The rows come from 6 hidden closed curves, with some noise, and rows from the same curve form a group. Each curve winds through 8 dimensions. The rows are also pushed far along 5 directions, which tell nothing about the answers.
In the rows, zero is written as 128.
Known rows, each followed by its group:
[168 113 140 135  91 107 124 151 120 138 118 140  93  72 122 109 102 184
 153 145]
puzi
[142 154 118  95 122 102 125  95  85 134  67  83 140 163 108 113 109 202
 130 133]
Ziti
[ 94 111 114 129 157 181 115 114  96 104 116 158  94 141 172 168 129  82
  87 107]
Fupo
[144 108 137 136 131 162  97 117  99 119 121 111 105 100 156 134 126 129
 102 122]
Fupo
[127 113 111 127 128 112 139 125 121 124 101 134 125 125 115 132 120 140
 130 136]
puzi
[127 118 152 141 127 113 152 164 214 128 101 138 181 131 144 162 158 128
 138 124]
Ziti
[134 108 122 146 117 144 135 135 137 119 164 150 116 130 123 143 123  92
 137 118]
Fupo
[112 131 117 136 132 124 141 105 134 101 132 119 120 144 122 129 127  84
 120 122]
zep
[136 143 119 124 145 134 133 152 165 130 127 135 152 134 140 124 146 112
 144 126]
Ziti
[101 126 106 153 190 173 132 112 122 111  97 140 116 140 184 165 129 140
  68 102]
vutim
[135 117 148 120 103 133 126 123 116 118 110 106 135 136 151 144 129 132
 110 128]
zep
[105 123 175 131 116 125  72 143 126 148 134 100 164  94  98 106 150  87
 136 130]
Fupo
[130 158  95 113 127 101 153  62 119 111 174 112 120 164  64 103 124  94
 138 128]
puzi
[125 152 119 104 138  66 150 108 218 124 166 128 195 163   8 103 148  97
 176 181]
vutim
[113 134 116 132 136 162 130 142 151 106 158 149 134 144 126 129 134  80
 120 124]
vutim
[119 144 123 136 145 124 148 126 127 134 129 152  88 124 157 128 120 156
 132 114]
puzi
[143 121 110 139 145 138 164 143 196 107 148 173 111 126 155 152 141  92
 144 127]
vutim
[118 123 124 134 140 119 124 106 115 132 127 121 132 132  96 128 118 140
 113 131]
Fupo
[128 132 132 146 131 116 160 142 145 123 132 165  65 117 153 129 113 109
 160  93]
Ziti
[125 131 119 144 102 117 147 109 122 115 143 144 120 126 104 133 118 137
 121 127]
vutim
[138 140 116 104 113 124 101  74 100 120 132 114 117 157 117 132 119 104
 126 127]
zep
[ 98 132 138 130 155 143  99 123 117 148  69 111 160 160 216 177 140 140
  74 101]
Ziti
[141 128 131 123 116 114 116  94 113 128 151  99 149 120  78 110 131 124
 125 152]
nal
[133 134 141 130 132 106 123 134 141 150 106 121 138 120 152 130 135 119
 138 113]
Ziti
[161 101 148 123  89  96 132 165 133 142 138 124 140  76  38  87 125 135
 193 154]
Fupo
[135 135 129 128 109 150 123 122 117 120 128 149 119 119 136 138 133 158
 126 121]
Fupo
[117 115 150 124 111 150  87 131 107 134 119 108 180 141 116 147 144 126
 121 132]
Fupo
[104 162 114 116 156 104 165  92 122 135 130 122 141 170 109 125 134 152
 118 120]
zep
[ 94 120 141 137 131 164  90 173 130 130 131 139 152 116 130 125 135  94
 113 132]
puzi
[130 129 126 128 126 110 141 113 125 140 119 129 109 107 133 122 132 164
 127 111]
Ziti
[ 70  99 148 131 133 181  73 162 118 141  83 127 158 138 189 177 148 140
  92 105]
nal
[117 132 111 125 168 122 116  87 134 121 147  98 185 156  88 132 158  55
 120 147]
vutim
[133 156 145 124 119 121  99 135 142 132 155 114 157 127  66  86 123 120
 139 146]
puzi
[104 138 135  98 121 133  71  95 104 151 113  79 195 169 119 142 153 134
 111 132]
zep
[107 142 128 130 108 126 118 122 153 119 124 131 153 169 143 152 122 147
 110 134]
nal
[154 113  96 155 134 138 167 142 163 114 198 172  86 111 122 130 127  85
 170 123]
nal
[115 141  97 123 150 120 138  96 156 112 155 130 159 160  84 126 131 115
 107 162]
Ziti
[141 114 136 157 136 157 140 156 176 110 162 140 127 102 131 133 142 124
 137 128]
puzi
[105 128 117 154 120 152 120 105 117 108 142 144  95 142 178 162 117 142
  98 116]
nal
[114 115  98 124 111 148  92  71  48 128 171 132  75 155 135 148 109  87
 130 109]
nal
[124 106 121 142 130 149 112 118 102 112 135 118 120 133 131 140 117  89
 107 124]
zep
[126 120 135 127 140 153  87 124 106 143  77 102 139 156 191 161 112 154
  78 105]
puzi
[101 136 140 134 136 118 128 160 178 145 141 134 174 132 130 128 147 140
 122 147]
Ziti
[120 126 115 144 158 143 146 133 145 122 117 171 107 134 179 164 133 145
 130 125]
vutim
[ 86 156 147 136 144 143 137 127 142 115 123 138 153 154 132 140 142 143
 104 118]
zep
[126 128 139 110  94 140 108 151  91 162 124 103 146 114 159 117 142 187
 125 123]
Fupo
[127 128 151 126 102 121 129 181 132 154 130 138 125 111 159 113 121 136
 134 124]
zep
[147 103 117 127 115 124 136 109 120 116 105 125  97 108 138 138 116 133
 117 118]
nal
[124 132 131 133 132 118 107 146 146 130 112 115 156 137 114 118 117 126
 125 146]
zep
[114 145 120 129 129 123 141 115 112 117 131 153  80 149 143 130 100 114
 128 112]
Ziti
[111 132 116 123 107 125 105 102 110 121 118 106 122 151 150 138 117 132
 105 125]
nal
[100 108 162 144 126 157 118 167 126 135  72 141 121 104 212 164 142 145
  97  86]
Ziti
[135 127 112 139 140 123 135  89 117 105 122 148  92 125  94 133 110 117
 133 120]
Fupo
[134 125 128 119 128 141 130 140 159 115 126 136 138 136 104 127 123 157
 125 145]
vutim
[118 159 108 121 167 152 149  83  99 109  93 133 101 185 176 161 116 172
  95 102]
zep
[144 105 161 120  84 129 116 158 132 139 105 117 164 112 124 140 137 162
 134 140]
Fupo
[126 158 116 108 141  95 118  76 124 139 126  83 148 155 108 109 128 146
 111 138]
Fupo
[127 133 103 122 122 124 117  79  60 124 156 120  86 152 129 123 104  53
 121 108]
vutim
[148 127 146 137  86 112 132 129 106 133 133 136 116  93 121 121 121 150
 132 129]
vutim
[130 131 121 117 118  94 142 101 120 128 112 113 118 140 130 124 112 135
 110 135]
zep
[133 153 143 120 125 124 135 145 111 130 108 121 108 118 136  99 119 170
 145 124]
zep
[133 129 128 131  94 102 141 119  98 135 131 149  77 105 118 116 100 174
 139 122]
vutim
[101 150 125 133 132 104 139 100 138 125 137 129 154 158 104 133 127 109
 103 125]
vutim
[138 108 107 139 120 145 113 120 127 126 107 116 117 142 203 166 115 154
  93 120]
puzi
[147 146 103 114 111 119 125 128 105 132 172 137  89 121 118  88 108  97
 150 138]
Ziti
[120 159 140 112 109  91 105 109 114 152 122  99 151 154 103 110 117 134
 135 125]
Fupo
[105 109 133 135 129 195 112 142  90 112 118 138 107 147 190 167 122 143
  91 105]
Ziti
[177 128 152 110 108 115 144 143 130 133 107 129 110 105 129 116 114 182
 146 143]
zep
[127 144 165 107 106 118  81 130  88 163 130 104 132 118 121 100 118 131
 129 119]
puzi
[147 128  98 120 135 142 120  97  87 116 141 112 106 142 118 115 102 106
 104 128]
nal
[144 128 161 114 104 112 120 155 136 145 138 128 142 124 107 113 127  95
 161 126]
puzi
[127 130 148 127  84 114 116 126 141 120 142 122 140 119 107 120 133 110
 137 131]
zep
[ 91 141 157 127 139 125 107 138 114 145 116 117 142 144 135 127 135 114
 131 113]
Ziti
[ 83 113 138 155 189 183  90 146 146 126 129 145 141 135 172 166 143  82
  85 113]
puzi
[112 136 135 132 112 132 128 116 134 126 122 119 139 147 180 154 132 149
  86 124]
nal
[121 147 118 111 153 127  85  70  62 143 114  80 155 167 103 124 113 168
  94 148]
Ziti
[106 153 134 120 152  92 130 101 146 134  99 120 155 139  97 123 145 119
 132 119]
Ziti
[166  97 124 130  72 165 139 155  78 132 123 150  70  87 186 143 113 190
 131 107]
Fupo
[110 138 141 114 122  98 126 114 117 137 122 128 150 127  65 111 129 132
 130 143]
puzi
[152 152 142 143  86 100 165 182 165 132 123 151 136  91 118  97 128 191
 166 131]
vutim
[105 129 130 122 133 141 117 125 150 125 125 135 170 140 114 147 150 167
 114 152]
vutim
[141 119 115 103 128 157  94  80  73 114 127 112 108 152 129 142 111 122
  93 133]
vutim
[119 142 102 122 163 144 133  89 126 107  78 108 136 192 179 170 125 156
  95 114]
zep
[134 128 106 131 142 149 151 154 157 133 109 147 145 168 173 163 122 175
 117 115]
nal
[122 153 108 118 136  97 151 114 146 134 122 135 116 158 129 122 117 119
 132 111]
puzi
[141 125  95 122 117 114 105  76 111 122 158 108 111 146 120 128 111  88
 119 139]
puzi
[144 137 134 105 121 112 109  96  85 141 110 105 120 158 121 125 103 115
 123 115]
puzi
[134 119 118 134 128 144 126 136 118 142 152 124 135 133 140 135 134 141
 137 127]
nal
[140 139 154 110  65 108 106 124  80 150 114 122 104 102 136 110 115 173
 138 113]
Fupo
[134 115  95 139 143 143 136 102 119 122 183 139 109 142 119 139 129  85
 137 125]
nal
[173 124 117  95 101 101 102  77  54 132 158  81 106 132  59  83  94  93
 149 155]
Fupo
[141 131 127 143 101 106 154 116 139 116 147 150 118 110  99 127 122 133
 132 131]
vutim
[131 160 134 128 116 119 139 139 157 119 146 129 147 147 132 114 122 125
 114 141]
nal
[138 135 103 145 134 140 161 144 171 115 148 174  77 109 151 131 135 127
 167  96]
zep
[157 141 107 120 131 103 159  94 140 111 107 138 107 135 101 121 100 158
 116 133]
nal
[154 142 147 128  92  95 132 166 134 157 153 141 119  84  74  78 122 186
 204 148]
nal

New rows. What belongs after each?
[ 87 168 104 122 183  93 174  77 172 119 166 133 174 190  52 123 152  89
 131 138]
zep
[157 150 111 111  97  75 175 137 173 130 119 128 132 152 118 113 112 178
 161 147]
Ziti
[135 144 114 158 154 121 164 144 190 108 159 187 100 127 123 128 109 117
 140 138]
Ziti
[154 124 118 127 156 139 131 100 116 114 118 139  89 116 140 133 113 129
 109 126]
vutim
[137 113  95 134 117 143 163 116 134 112 159 162  74 117 163 145 129 108
 127 104]
Fupo
[190 122 152 149  69  96 167 182 129 141 139 174  52  41 153  96 104 156
 191 114]
vutim
[142 109 139 132  96 142 111 125 117 114 147 148 110 105 114 137 131  77
 147 119]
Fupo
[104 121 127 130 144 135 103 117 109 142 164 133 135 121  82 120 146 102
 151 134]
nal
[129 155  80 121 175 119 171  85 141 106 124 160  85 177 143 142 110  86
 126 107]
nal
[125 159 142 109 134 108 137 145 130 154 136 130 138 127 105  93 134 153
 156 132]
zep
[139 103 140 138 126 145 102 138 127 125 131 110 139 101 118 126 141 102
 141 130]
Fupo
[160 122 127 113  97 136 130 126 104 130 117 141  88 102 166 131 118 178
 127 125]
vutim
[116 129  99 123 160 143 144 107 124 107  94 153 126 162 125 156 122 146
 116 126]
Fupo
[113 122 144 146 141 147 116 123 135 113 119 139 129 122 144 155 135 139
 111 129]
nal
[112  90 143 133 168 172  82 126 109 126 150 124 135 125 123 148 139  51
 113 136]
vutim
[127 122 173 140 106 162  89 195 107 151 132 140 126  81 166 114 123 161
 122 134]
Ziti
[130 144 119 133 140 132 179 109 145 106 124 145 116 166 130 147 122 133
 118  97]
puzi
[ 97 141 123 114 138 133 110  78  70 135 160  95 140 153 105 121 146 111
 121 134]
puzi
[131 125 137 136 128 104 121 137 125 152 123 124 115  84 133 108 126 138
 132 127]
Ziti
[125 125 124 138 151 122 164 153 153 124 134 150 115 113 120 120 139 125
 166 131]
puzi
[122 139 133 124  89 106 107 119 144 120 180 129 138 136  70 105 123  78
 155 151]
nal
[131 141  97 140 123 140 132 126 141 108 147 139  96 134 140 116 107 118
 119 115]
puzi
[113 111 126 130 147 122 119 113 131 129 126 114 170 144  70 136 133 121
 121 144]
Fupo
[152 126 138 137 135 112 142 140 142 135 118 119 128  95 127 111 128 128
 130 121]
vutim
[139 107 132 110 116 137 115 141  98 155 107 115 135 110 137 129 132 152
 122 117]
nal
[135 139  97 128  94 104 140  76  60 121 144 128  72 136 103 114  90 134
 131 114]
vutim
[125 146 115 131 161 117 141 111 143 117 134 131 123 121  85 102 122 127
 118 131]
vutim
[121 151 103 107 119  84 141  94 121 140  41 117 117 171 152 150 101 252
 120 114]
nal
[ 98  97 134 140 138 150 108 162 139 129 107 130 167 120 141 152 148 118
 108 141]
puzi
[110 144 127 115 122 115 123  96 124 125 104 116 137 152 140 138 122 144
  87 125]
nal
[136  95 126 147 125 144 136 127 120 121 127 127 105  98 142 139 123 118
 105 110]
vutim
[109 133  83 126 147 128 154  99 148 113 115 129 133 177 137 157 128 152
 112 126]
vutim
[170 159 114 106 118 111 147 122 131 122 105 132 107 121 100  93 103 216
 145 146]
vutim
[123 134 118 125 136 123 121 119 115 121 107 134 117 129 100 117 106 131
 113 124]
puzi
[124 162 132 125 128 122 132 109 146 124 156 115 155 157 102 118 136 145
 132 138]
puzi
[128 141  98 123 156 119 168 113 160  99  95 168 113 153 120 146 119 146
 133 128]
Fupo
[102 125 181 117  98 145  73 164  55 164 108 103 121 109 167 114 124 142
 125 108]
Ziti
[127 120 128 139 142 101 133 124 145 147 136 119 130  97 111 117 140 127
 140 129]
Ziti
[143 120 125 120  95 127  91 121 103 147 120  94 132 129 163 130 116 154
 114 137]
puzi
[121 109  89 142 173 141 155 111 183 104 141 132 153 159 123 159 145  78
 110 130]
nal
[125 124 126 131 132 121 105 112 111 133 190 105 126  96  68  87 144  92
 158 155]
puzi
[157 169 128 110 113  83 168 126 144 140 126 139 122 136 124 103 118 164
 149 132]
nal
[119 140 134 137 128 156 113 122 124 121 166 121 135 142 139 130 138 125
 117 127]
puzi
[120 108 121 124 129 145 122 110 111 131 135 109 127 147 156 152 145  88
 126 102]
Ziti
[161 110 129 135 127 144 134 124  98 118 123 133  82  97 131 123 109 148
 131 126]
zep
[139 159 103 117 122 123 153 101 150 108  88 126 158 176 138 151 119 213
  94 134]
vutim
[157 109 103 147 129 158 137 114  84 112 133 151  46 116 181 145  87 155
 106 113]
Ziti
[121 105 149 159 125 151 125 173 202 109 128 134 173 123 153 161 153 128
 128 141]
nal
[122 137 124 126 140 151 108 125  87 127 146 129  99 137 129 113 110 113
 129 125]
Ziti
[136 102 160 162 131 135 123 187 185 137 129 147 148  84 154 140 140 119
 133 136]
Ziti
[133 105 115 128 152 166 132 155 138 111 153 144 130 130 123 133 136  77
 136 142]
Fupo
[138 144 149 137 103 136 139 182 170 124 136 140 144 121 167 120 127 141
 119 132]
nal
[131 168 138 104 102 102 117 123 120 150 110 110 146 125 127  99 135 200
 136 131]
Fupo
[102 105 136 132 137 175  65  92  25 118 131 106  90 115 139 132 107  81
  67 120]
zep
[100 123 144 124 160 137  84 116 101 148 124  80 182 128  95 118 153 139
 117 150]
puzi
[108 123 173 130 107 127 112 182 190 130 147 137 180  91  92 106 160  86
 137 147]
nal
[116 118 153 129 126 144 116 166 130 132 142 152 139  94  87 111 137 125
 142 142]
Fupo
[135 156 132 131  97  76 146 122 164 133 118 128 135 131 104 117 117 214
 158 148]
nal
[136 146 106 109 117  90 128  69  61 144  94 111  80 129 123 111  85 204
 100 121]
zep
[124 124 121 143 125 122 128 144 171 125 128 142 145 126 147 143 131 164
 125 156]
puzi
[146 118 128 132 146 112 151 164 187 136 127 123 163  99  84 103 148 138
 157 144]
nal
[144 129 108 129 117 115 138  99 123 120 145 132 124 150  89 132 114 117
 144 129]
Fupo
[144 128  66 129 128 125 167  58  98  92 153 175  29 139 123 143  94 136
 131 121]
vutim
[ 90 139 135 120 138 116  95 110 109 158 161 102 159 139 106 113 145  95
 120 137]
Ziti
[129 154 124 109 146 109 129 138 155 134 111 117 158 150  82 102 121 173
 144 154]
vutim
[115 131 138 108 115 121 100 136 108 159 124 126 151 137  98 124 133 155
 149 131]
nal
[128 135 137 130 132 136 124 112  96 131 185 132 103 103 128 107 140  70
 130 127]
nal
[123 104 123 139 130 164 133 144 140  93 130 152 109 122 138 146 129  77
 118 123]
Ziti
[119  87 159 145 104 182  87 167  98 132 129 124 148 113 187 166 144  99
 105 116]
vutim
[139 159  96 135 119  82 144 117 167 132  97 143 118 134 105 115  99 203
 142 128]
zep
[ 81 128 118 117 147 125 102 112 144 130 103 126 163 169 106 150 138 122
 119 128]
nal
[110 128  95 136 160 136 126 108 121 133 112 116 133 162 179 156 115 165
  74 138]
Ziti
[165  87 120 134 109 168 132 149 116 119 136 130  90  86 178 138 135 127
 130 118]
Fupo
[133 149 114 127 155 113 151 111 143 122 110 131 114 128 107 111 112 161
 111 124]
vutim
[ 95 100 130 138 140 152  84 104 118 125 141 115 158 129 131 159 145 100
  83 146]
puzi
[ 92 124 133 135 123 164  82 140 126 133 129 136 155 154 166 162 132  98
  91 116]
zep
[133 102 123 143 153 160 135 153 136 127 142 145 116  90 134 128 141 109
 121 117]
nal
[123 135 121 126 131 121 141 138 191 136  97 124 174 158 155 157 153 174
 131 122]
zep
[157 129 151 103 100 118 105 141  96 142 149 105 139 126  94  96 120  92
 157 150]
zep
[164 111 110 128 108 118 148 123 121 134 175 145  91 100 102 113 124 107
 167 124]
nal
[108 138 127 111 133 137 114 107 137 128 108 120 177 155 123 152 147 182
 100 149]
vutim
[128 120 114 130 161 137 108 127 127 134 120 122 132 124 114 122 124 126
 125 136]
zep
[116 134 130 125 110 140  90 119  96 117 154 119 105 116 107  97 112  80
 118 133]
nal
[ 78 131 134 118 162 157 106 135 119 134 134 131 158 152 131 137 142 101
  91 135]
Fupo
[121 136 129 119 133 107 121 112 102 146 124 133 105 141 135 127 114 128
 138 128]
vutim
[101  95 140 138 132 173  96 145 125 120 130 139 127 130 173 168 149  68
 124 111]
nal
[121 105 125 143 129 159 102 112 112 106 141 117 118 127 142 148 130  88
 106 130]
nal
[143 134 118 131 122  92 152 103 163 116 157 144 103 138  98 122 110  78
 143 130]
Fupo
[ 98 128 117 138 147 114 129 113 132 139 116 116 143 155 126 143 127 132
 115 110]
Fupo
[145 128  95 130 140  76 166  62 126 108 133 131  72 127  80 120 109  79
 154 113]
Ziti
[156 134 118 116 121 133 123 145 121 136 122 127 117 117 152 113 125 127
 145 122]
Ziti
[108 139  90 163 176 168 161 108 184  87 148 154 123 180 183 179 133 129
  94 117]
puzi
[144 126 117 122 108 143 124 109  67 132 165 131  65 125 178 129 117  83
 134 103]
nal
[131 130 105 118 129 141  86  95  72 134 126 107  92 156 167 134  98  95
 101 110]
puzi
[130 150 150 129 126 136 124 146 114 141 149 123 135 118 156 114 139 138
 128 134]
nal
[134  95 117 142 134 142 154 184 174 139 119 166 111 102 156 147 142 140
 165 106]
nal
[ 85 141 133 113 133 108  85  95 138 127 138  82 193 158  73 116 148  87
 114 155]
nal
